There are 3 nested groupings, the coarsest first. Each group lies inside one group of the grouping before and may be the whole of it. The rows also spread widely along 12 directions, which tell nothing about the answers.
In the rows, 128 means zero.
Some rows, each with its group in each grouping after it:
[171 124 152 166 140 145 117 136  95 148 169 113 109 126  60 117 179 138
 130 100 127  58]
tor Rasep tofi
[166 120  97 110 132 176 131 115 107 136  81 180 107 167 141  63 137 111
 158 170 139 190]
fusop Bozup nik
[132 135 136  74 117 144 162 124 177  90 120 137 149 132  87 133 130 161
 129 152 147 134]
fif gazig fim
[132 121  83  98 189 114 135 139 168 169 102 149 100 142 121 111 109 156
  84 158 108 190]
fif puzel pire
[161 126 160 172  74 144 166 148 121  62  92 121 143 101 144 180 138 123
 143 134 160 144]
fusop Bozup raz
[170 177 112 179 131  97 122 147 126 126 134 123 149  80 121 135  79 138
  83 134 103 163]
dofa Zinik lubon
[103 133 128  97 144 104 136 144 126 152  82 101 108 110 142 138  55 100
  51 100  96 127]
tor Rasep labo
[170 137 107 182 106 120 127  93 138 143 157 119  98 126 125 131 116  67
 119 105 127 123]
fif gazig puson
[119 137 128  76 153 130 148 119 112 131  75 136 152 130 113  65  99 177
  98 151  89 156]
fusop Bozup vuti
[102 100 117  81 177 147 106 124 137 155 106 139 105 154 110  67 107  96
 129 121  98 104]
fif gokes Suf
[142 107 143 134 141 186 129 137 140 173 139 129  85 156 110  76 146 146
 158 172 140 115]
tor muvo nufiv
[107 152 100 118 154  94  96 148 105 138 126  84 100 113 143 134  68 137
  75 121 149 123]
tor zuve tar
[104 109 156 107 153 116 174 127 149 143  77 135 158 128 113 101 123 177
  83 116  63 153]
fif puzel lodan
[194 156 137 177 125 124 144 122 136 168 157 100  93 120 107 137 109 152
  85 141 125 140]
dofa Dumi luza
[120 127 116 114 103 132 155 134 176  64 100 158 140 109 160 169  94 125
 147 168 167 162]
dofa dipo kup
[160 131 141  53 152 150  86 115  95 151 152  87 113 157  71  95 140 124
 126  76 164  45]
tor semel rov
[151 134 118 193 105  99 125  74 120 135 164 125 127 106 133 104 126 169
 143 124 148 151]
tor muvo bag
[ 93 111 111 103 118 134 119 114 182  93  91 134 116 121 147 147 109  95
 121 135 134 117]
fusop vame Vuz
[168 113 120 132 100 173 138  74 179 126 152 160 104 158  79 123 172 125
 155 167 143 106]
dofa Dumi soz
[186 107 144 170 126 155 131  79 147 168 148 152  84 168 113 113 176 131
 144 131 140 137]
dofa Zinik Vup
[157 120 125 140  91 117 160 131 116  94  77 147 127 129 141 193 129  72
 106 106 143 146]
dofa dipo Buv
[166 139 112 103 188 164  57 170 123 153 171 110  94 135 114  87 125 145
 151 133 180  94]
tor zuve Zokuf
[139 139 118 191 104 160 155 154  66 100 105 157 123 126 116  98 140 159
 171 212 131 154]
dofa Dumi Tozi
[171 139 160 144 111 135 133 113  66 145 131 111 141 135 105  87 136 117
 136  77 115  98]
fif puzel vozo
[148 140 209 149 114 158 132 141 111 117 138  95 177  99 103  97 107 133
 129  92  93  51]
dofa Zinik Retut
[134 106 173 128 176 141 121 150 165 153 148 104 110 121 101 106 148 211
 117 134 137 109]
tor muvo dufe
[199 158  84  73 105  99 125  85  90 139 124 111 102 148 108 142 115 104
  90  94 189 151]
tor semel noku
[126 135 143 170 137 145 136 137 140 143 159 125 115 104 117  95 114 169
 139 170 118 115]
tor Rasep puf
[177 143 145 163 134 172 153 170 104 184 128 126 111 129 100  92 110  96
 120 144  79 133]
fif puzel vozo
[196 151 150  71 177 123 116 160 153 137 131 120 173 108 100  88 110 187
 101  88 117 155]
fif puzel lodan
[100 128 142  92 117 147 159 124 114 113  73 138 145 136 128  99  91 130
 112 151 105 131]
dofa Zinik Retut
[145  99 123 175  94 149 145  82 196 119 134 166 121 115 156 133 145  70
 165 135 132 145]
tor semel noku
[117 133 125  95 108 118 161 120 104 153  72 117 140 114 115 109  75 102
  69 112  75 131]
tor muvo nufiv
[197 112 157 105 180 141  90 124 167 141 136 145 131 149 105 112 169 156
 123  90 144 127]
dofa Zinik lubon
[130 137 101  81 141 153 120 137 110 154  72 132 118 137 133  74  68  71
  94 128  88 136]
fusop Bozup nik
[ 86 109 114 136 119 122 143  91 133 138 135 118  91 149 105 113 140 177
 132 162 149 113]
tor muvo nufiv
[118 124 142 124 120 123 110 112  77  88 144 103 129 144  79 132 181 190
 152 116 188  66]
tor zuve tar
[186 139 111 113  74 151 133  94 132 141  95 133  92 146 163 150  96  25
 114 107 157 155]
fusop vame Vuz
[129 145  86 108  73 116 157  63  87 132  83 144 106 155 128 126  91  78
 105 134 137 159]
dofa Zinik Vup
[218 133 158  94 132 203 151 146 167 160 137 156 121 148 103  76 123 108
 167 161 132 161]
fif gokes Suf
[142 173 133 119  95 159 190 152 120 134  99 104 116 119 129 121  52 137
  98 196 127 169]
fusop Bozup vuti
[164 120 159  94 124 167 128 106 148 116 136 142 134 158 123 102 139 132
 168 129 163 110]
dofa dipo Buv
[129 151 115 175  96 121 118 100 103 144 164  95 101 108 127 110  91 141
 133 139 153 114]
tor muvo dufe
[104 145  80 106 160  92  92 120  67 118 102 115 131 118  94  93 107 135
  83 111 101 100]
fusop Bozup vuti
[123 138  81 127 128  80 133  67  89 152 126 120  95 147 119 116 128 165
  96 134 153 163]
tor semel rov

New rows, each followed by its group in each grouping:
[220 130 144 112 115 159 182 109 146 183 110 158 118 148  80 104 133  97
 109 135  92 181]
fif gokes Suf
[ 76 111 120  80 139 149 121 164  93 101  76 124 131 132  89 129 128 108
 111 127 115  67]
tor zuve tar
[141 172 109 138 108 109 138 160 106  95 132  98 137  98 121 149  72 123
 106 133 152 140]
fif gazig fim
[119 166  99 159 131 124 132 136 132 110 150 110 126  96  96 112  99 176
 115 189 128 126]
fusop Bozup vuti
[166 153 132  85 153 135  88 129 138 141 136 113 130 137 132  97  81 122
 114 104 146 118]
dofa Zinik lubon
[ 97 166 114 152 100 125 198 142 151 109 121 125 142  97 103 133  76 168
 100 212 103 169]
fif gazig fim
[142 112 154  93 102 193 157 152 130 112  94 136 118 147 106 143 145  99
 147 143 149  88]
tor zuve Zokuf
[126  97 100 113 131 154 129  94 196 135 133 171 104 143  98 109 164 126
 148 160 131 128]
tor muvo nufiv
[147 145  52 110 150 114  79 120  12 155  84 158 106 146 154  60 106  91
 131 119 139 169]
tor zuve Zokuf
[181 139 176 167  94 147 149 139 144 110 160  95 124 112 115 153 115 114
 146 108 162 109]
fif gokes Suf
[164 130  96  76 138 145 109 101 118 137 112 163 121 152 126  83 134 134
 145 133 158 159]
tor zuve Zokuf
[198 143 125 100  79 130 166 106 122 142  96 134 125 138 116 156 108  44
  98  78 126 150]
fif puzel vozo
[143 120 167 160 125 193 146 182 151 105 100 145 139 103 130 111 132 134
 157 181 114 131]
fusop vame Vuz
[153  90 141 123 167 133  82 131 156 117 134 142 116 142 148 116 161 115
 163  71 163 116]
fif puzel vozo
[ 66  79 176 136 123 167 161 129 130 109  69 150 151 126 137 103 150 133
 151 131  84  87]
tor zuve Zokuf
[170 109 144 189 101 121 122  58 162 131 151 114  85 146 188 133 142 129
 156 104 185 157]
fusop Bozup raz
[114  96 138  79 181 139 108 130  77 159  56 147 120 174 125  73 127 125
  97 100  88 124]
dofa Zinik lubon
[132 115 158  93 147 112  96 110 107 140 122  76 100 162 182 116  86 109
 118  48 179 112]
fif gazig fim
[114 127 126 104  72 110 166  62 130 107 103 131 132 148 150 132 101 107
 140 105 157 144]
fif puzel vozo
[108 114 159 139 101 158 162 109  98 114  99 141 153 133 124  93 150 157
 160 148 116 107]
tor zuve Zokuf
[119 131  90 148 120  88 144  95  85 152  94 122  96 146 174 120  81 116
 102 121 139 189]
fif puzel pire
[167 113 182 176 118 195 127 159 158 127 130 140 129 126 133 123 132  83
 161 133 110  96]
dofa Zinik lubon
[125 152 104 188 126  75 116 143 102  94 137  99 151  61 118 153 105 137
  99 111 122 113]
tor semel noku
[ 56 139 137 122 127 115 148 128 192 112 131 107 160  84 123 115  57 137
 107 138  78  92]
fif puzel vozo
[150 127 125 121  78 147 164 107 104 120  88 140 113 146 120 155 137  83
 126 120 150 128]
tor zuve Zokuf
[157 141 150  87 107 172 119 131 158  77 136 119 163 107  92 114 128 122
 158 127 144  75]
fusop Bozup raz
[107 142 106 113  89 172 181  97 134 172  97 144  99 141 122  96  74  81
 110 189  91 134]
tor zuve Zokuf
[122 142 115 137 108 131 186 143 133 150  68 153 131 115 159 109  58  91
  99 158  78 198]
fif puzel vozo
[152 125 132 128  88 186 180 155 148 101 118 130  91 152  90 169 139  85
 142 176 166 118]
fif gazig puson
[222 148 159  95 133 173 132 155 135 146 138 137 138 116 112  99 114 108
 133 108 135 134]
tor Rasep tofi
[163 132 150  43 103 183 161  90 174 155 117 130  95 173 128 109 100 105
 133 142 166 136]
tor Rasep labo
[200 105 169  99 190 125  85 172 169 117 127 127 145 122 140 130 153 144
 132  49 158 138]
fif puzel vozo
[116 140 155 137 110 105 152 135  82  98  77 116 168 105 161 131  77 121
 102 106 109 133]
dofa dipo Buv
[153 142 115 139  73 164 159 159  59  92 110 121  96 144 101 170 148 122
 155 171 204 115]
tor zuve Zokuf
[169 154 102 174  77 148 152 149  52 104 120 104  91 131  87 161 145 106
 126 163 163 116]
fusop Bozup raz
[126 107 119 101 153  94 156  83 158 144  90 161 156 134  99 104 144 167
  87 109  76 161]
fif puzel pire
[163 157  94 137 148  87  74 132  99 107 141 103 114 110 122 136 128 158
 110 106 182 136]
fusop vame Vuz
[126  89 138 135 156 142  93 121 131 155 112 122  89 144 147 136 118  41
 108  61 104  61]
dofa dipo kup
[182 133 148  60  97 157 183 144 159 139  82 126 110 153 134 169  94  72
  97 111 157 168]
fif puzel vozo
[131 134 123 102 120 144 171 124 150 126 105 146 123 140 106 131 112 143
 109 178 126 144]
dofa dipo Buv
[156 161 164  68 115 140 127 148 143 131 130  70 138 116 119 145  65 114
  89  96 153  91]
tor zuve tar
[ 87 112 109 148 129  66 140  65 129 115 103 148 127 122 135 125 147 189
 104 117 125 159]
tor Rasep labo
[120 143 123  98  67 152 185 106 179  79 114 151 148 119  94 166 109  99
 130 176 136 115]
dofa dipo Buv
[108 149 130 148 137  84 102 100  90 124 163  72 136 102 142  92  90 179
 122 100 152  96]
tor semel noku
[105 111 119 153 129 173 116 128 151 117 174 121  73 159 100 122 153 124
 172 171 171  77]
fif gazig fim
[120 105 138 145 160 153 135 145 109 153 109 138 106 150 103  96 152 132
 119 138  95 117]
fif gazig fim
[160 142  84 104 139 157 150 156 166 155  93 135  79 131 117 148  81  72
  70 173 114 167]
fusop Bozup vuti
[180 145  92 149 106 155 108 120  87 160 126 132  79 144 107 125 109  25
 117 115 125 104]
dofa Zinik Vup
[150 151  96 127 106 125 103 111  55  88 132 133 127 148  78 127 152 132
 146 126 170  89]
dofa Zinik lubon
[158 118 109 118 101 141  96  48 126 112 121 171 133 148 124  82 169  98
 173 109 138 122]
fusop vame Vuz
[140  90 140 125  91 163 139  44 149 108 115 188 129 170 122  97 182 111
 182 137 143 122]
dofa Zinik Retut
[ 94 110 103  99 143 143  70 105 160  92 144 139 110 144 129 109 122 102
 164 130 167  72]
dofa Zinik Retut
[209 169  94 104 117  90 114 121  60 151 126 102 105 136 140 118  99 148
 108 106 199 192]
tor muvo nufiv
[ 23 100 119 128 148 109 153 107 147 136 110  98  76 157 142 128  93 161
  93 156 127 113]
fif gazig fim
[127 112 149 144 118 100 113 107 139  79 120 118 165 106 118 153 145  96
 123  45 118  83]
fif gazig fim
[ 75 145 119 163 152 117 106 116 116 114 170 112 135 112  97  72 108 213
 133 182 120  83]
dofa Zinik Retut
[141 138  93 132 121 152 118 155  87 129 124 118 102 122 100 130 124  68
 125 137 134  87]
tor semel noku
[159 168 106 153 100 110 126 116  77 144 156  80 102 112  96 145  97 101
  98 110 151  97]
tor semel rov
[110 136 111 149  81 146 177 102 140 113 131 143 113 139 112 124 125 137
 161 188 149 145]
fif puzel vozo
[142 135 143  86 102 149 154 129 114 129  90 129 145 123 112 104 100 131
 121 132 126 136]
tor muvo dufe
[143 157  85 139 129 127 106 162  37  96 118 132 115 140 137 100 115 143
 166 159 185 159]
fif gazig fim
[155 109 145 100 144 185 146 138 107 173 114 131  76 189 100  95 147 112
 129 139 135 120]
fif gazig fim
[122 145  89  77 159 113 130 148 103 124  70 126 137 121  92 108  98 135
  61 130  98 141]
fusop Bozup nik
[169 118 156 171 102 120 148 148  59 108  80 122 144 110 152 151 138  87
 120  77 131 133]
tor semel noku
[210 125 172  69 134 155 138 101 169 170 136 119 131 147  99  98 135 163
 118  87 153 140]
tor muvo bag
[ 93 125 158 211 131  91 125 159  63 135 119  72 119  95 159 121  98 175
 110 111 125 111]
tor muvo nufiv
[122 128 132 134 118 130 150  76 143 123 105 151 144 130 139  73 120 165
 138 155 110 161]
fusop Bozup vuti
[176 166  90  78 105 161 144 120 134 136 139 146 112 148 105  91  94 108
 155 170 163 165]
fif puzel vozo
[106 117 206 136 111 143 140 105 153  88 131  94 164 113 132 120 112 188
 144 116 133  66]
dofa Dumi soz
[125 141  85 139 103 110 161 109 107 112 118 144 122 127  69 130 131 136
 121 165 119 144]
fif gokes Suf
[188 144  92 116 171 123  61 107 156 162 190 118  84 128 108 105 129 121
 121  99 162 114]
tor Rasep labo
[179 151 109  91 169 116  57 145  73 124 129 119 144 118 123  89 125 134
 131  75 164 111]
tor zuve Zokuf
[139 106 110 139 153 110  64 123 117 136 122 133 125 104 124 109 138  85
 124  62 113  93]
tor muvo dufe
[112 139 104 110 132 134 139 134  71 154 104 106  87 147  86 135 103  97
  82 135 113  75]
dofa dipo kup
[152 160 106 178  98 129 119 119 113 105 171 109  89 132 148 143 100 137
 157 170 211 140]
dofa Zinik Retut
[113 105 179  74 109 170 188 134 158 121  78 133 152 146 107 122 123 139
 125 125 103 111]
fif puzel lodan
[124 118 121 124 164 102 126 106 148 194 122 104  85 126 111 114 104 149
  56 106  95 132]
tor muvo dufe
[156 134 133 112 154 141 106 166 133 169 139  88  91 113  90 136 105 110
  81 106 128  89]
tor muvo dufe
[175 104 182 113 163 117 106 106 174 160 135 109 140 132 146 109 128 134
 109  31 116 117]
fif puzel lodan
[ 91 111 149 152 159 137 129 151 164 132  97 118 141  87 137 104  85 114
  89 124  51 104]
fusop Bozup vuti
[194 143 163 180  70 143 164  99 148 130 148 123 131 119 119 165 122  75
 121 105 129 112]
dofa dipo Buv
[138 143 108 139 158 154 106 177  96 149 142 110  68 137 116 112 118 137
 127 170 161 119]
tor Rasep labo
[133 140  78 156 115  97 149 123 142 112 110 147  98 122 135 177 105 111
  92 168 143 173]
dofa dipo Buv
[ 76 140 127 138 168 121 122 164 162 111 147 100 120 109 138 112  81 190
 122 170 140 128]
fif gazig fim
[ 92 152  68 141 102 104 121  96 104 126 137 110  93 120 143 124  77 105
 128 153 161 129]
tor semel rov
[152 116 113 202  99 104 147 125 122  98 104 162 135  96 116 162 148  80
 129 117 102 153]
fif gokes Suf
[172 110 121  86 138 175 105 139 166 116  95 163 120 135 112 124 159  84
 140 124 135 129]
fusop vame Vuz
[107 120  91 150 114  89 122  76 149 129 147 109  74 140 137 153 100  93
 122 116 162 130]
fif gokes Suf
[ 57 132 129 147  94 141 171 119 118 119 124  91 101 139 137 125  77 140
 141 176 144 103]
fif puzel pire
[ 95 141  80 146 138 125 103 184  52 119 100 107  98 112 104 146 110  96
  99 139 128  79]
tor zuve Zokuf
[110 143 117 147 111 134 150 117 127  99 109 154 138 120 142  99 101 175
 157 196 139 171]
dofa Zinik Vup
[162 138 162 177  94 159 130 140 100 115 163  80  99 137 130 132 115  96
 161 114 178  80]
fif gazig puson
[ 88 155 110 157  82 107 154 122 104 116 116  84 118 108 162 148  39  88
 111 136 136 121]
fif puzel pire
[150 118  81 124 110 111  82  62 109  95 117 170 117 153 160 110 132  77
 166 100 181 147]
dofa Zinik Retut
[123 119 137 132 124 188 148 122 196 143 158 146 120 133  82  94 127 112
 148 173  96  93]
fif gazig fim
[145 130 123  73 128 149 148 138 156 110 122 124 130 128  78 139 139 138
 119 145 154 104]
tor semel noku
[156 143  97 145  94 148 141 125 114  92 135 156 133 113  93 135 154 127
 166 168 161 133]
tor semel rov
[180 160 123 155 132 107  93 164  88 139 137  98 154  68 113 111  88 101
  96  73 100 109]
tor muvo nufiv
[128 117  73  85 132 136 123  88  83 132  74 183 105 177 122  85 134 104
 129 150 133 165]
dofa Zinik Retut
[162 137 110 111  77 142 136 101 144 125 121 126 125 113 105 143 108  54
 118 105 129 107]
tor muvo nufiv
[188 137 150 144 127 194 153 146 113 181 124 154 111 134 103  68 136 113
 142 165  93 139]
tor Rasep labo
[149  93 152 156 107 149 157 114 143 143 115 135 101 140 117 141 168 126
 131 128 136 129]
tor muvo nufiv
[176 123 122 154 102 105 132  79 130  91 135 155 135 140 118 153 173 138
 148 113 174 141]
dofa dipo Buv
[102 144 123 132  97 157 184 148 108  97  66 174 173  95 109  90 107 138
 136 194  69 154]
tor Rasep labo
[110 112 119  98 133 174 122 117 233 163 146 131  69 136 162 116  68  91
 138 165 154 138]
tor muvo dufe
[110 148 122 107 105 128  92 125  65  60 111 107 156 116 125 100 117 142
 167 122 169  82]
fusop vame Vuz
[164 156 131  99 145 125 100 109 155 137 178  92 102 149  98 125 106 176
 112 130 185 103]
dofa Zinik lubon
[121  91 108 169 123  98 105  67 165 101 137 155  96 135 149 150 178 124
 150  97 167 127]
tor Rasep labo
[112 137 136 148  78 158 208 122  97 119  68 144 135 125  98 122 106 141
 106 202  79 142]
dofa Dumi soz
[ 71 113 148  77 126 161 149 156 139  74  90 110 141 135  94 133 112 121
 132 140 125  64]
fif gazig puson
[ 92  93 143 146 172 116 103 101 166 158 151 113  82 138 163 106 114 158
 125 107 143 111]
tor Rasep tofi
[126 107 154 145 135  94  99  87 175  84 149 122 158  99 131 147 145 149
 137  69 137  71]
dofa dipo kup
[135 111 178 124 119 135 114 129  71 123  59 108 147 121 172 107 105  79
 111  53  99 102]
fusop vame Vuz
[141 137  98 148  91 160 171 145 139 119 107 167 135  95  71 130 133 110
 125 191  97 140]
tor muvo dufe
[137 108 109  83 188 130 113 155 140 170 115 111  80 161 110 125 120 123
  83 112 136 124]
fif puzel pire
[144 115  94 124 131 105  91  92  93 131  91 140  94 155 168 127 112  73
 121  81 160 152]
dofa Zinik Vup
[141 150 118 148  75 167 200 148 128 113 107 157 136 116  77 137 126 107
 137 196 100 144]
fif puzel vozo
[120  99 117 164  88 147 165  56 151 121 111 169 102 157 118 128 159 134
 145 177 126 142]
dofa Dumi soz
[171 115 148  91 159 149  89 139  91 143 126 111 110 151  98 124 144  90
 119  63 137  51]
dofa dipo kup
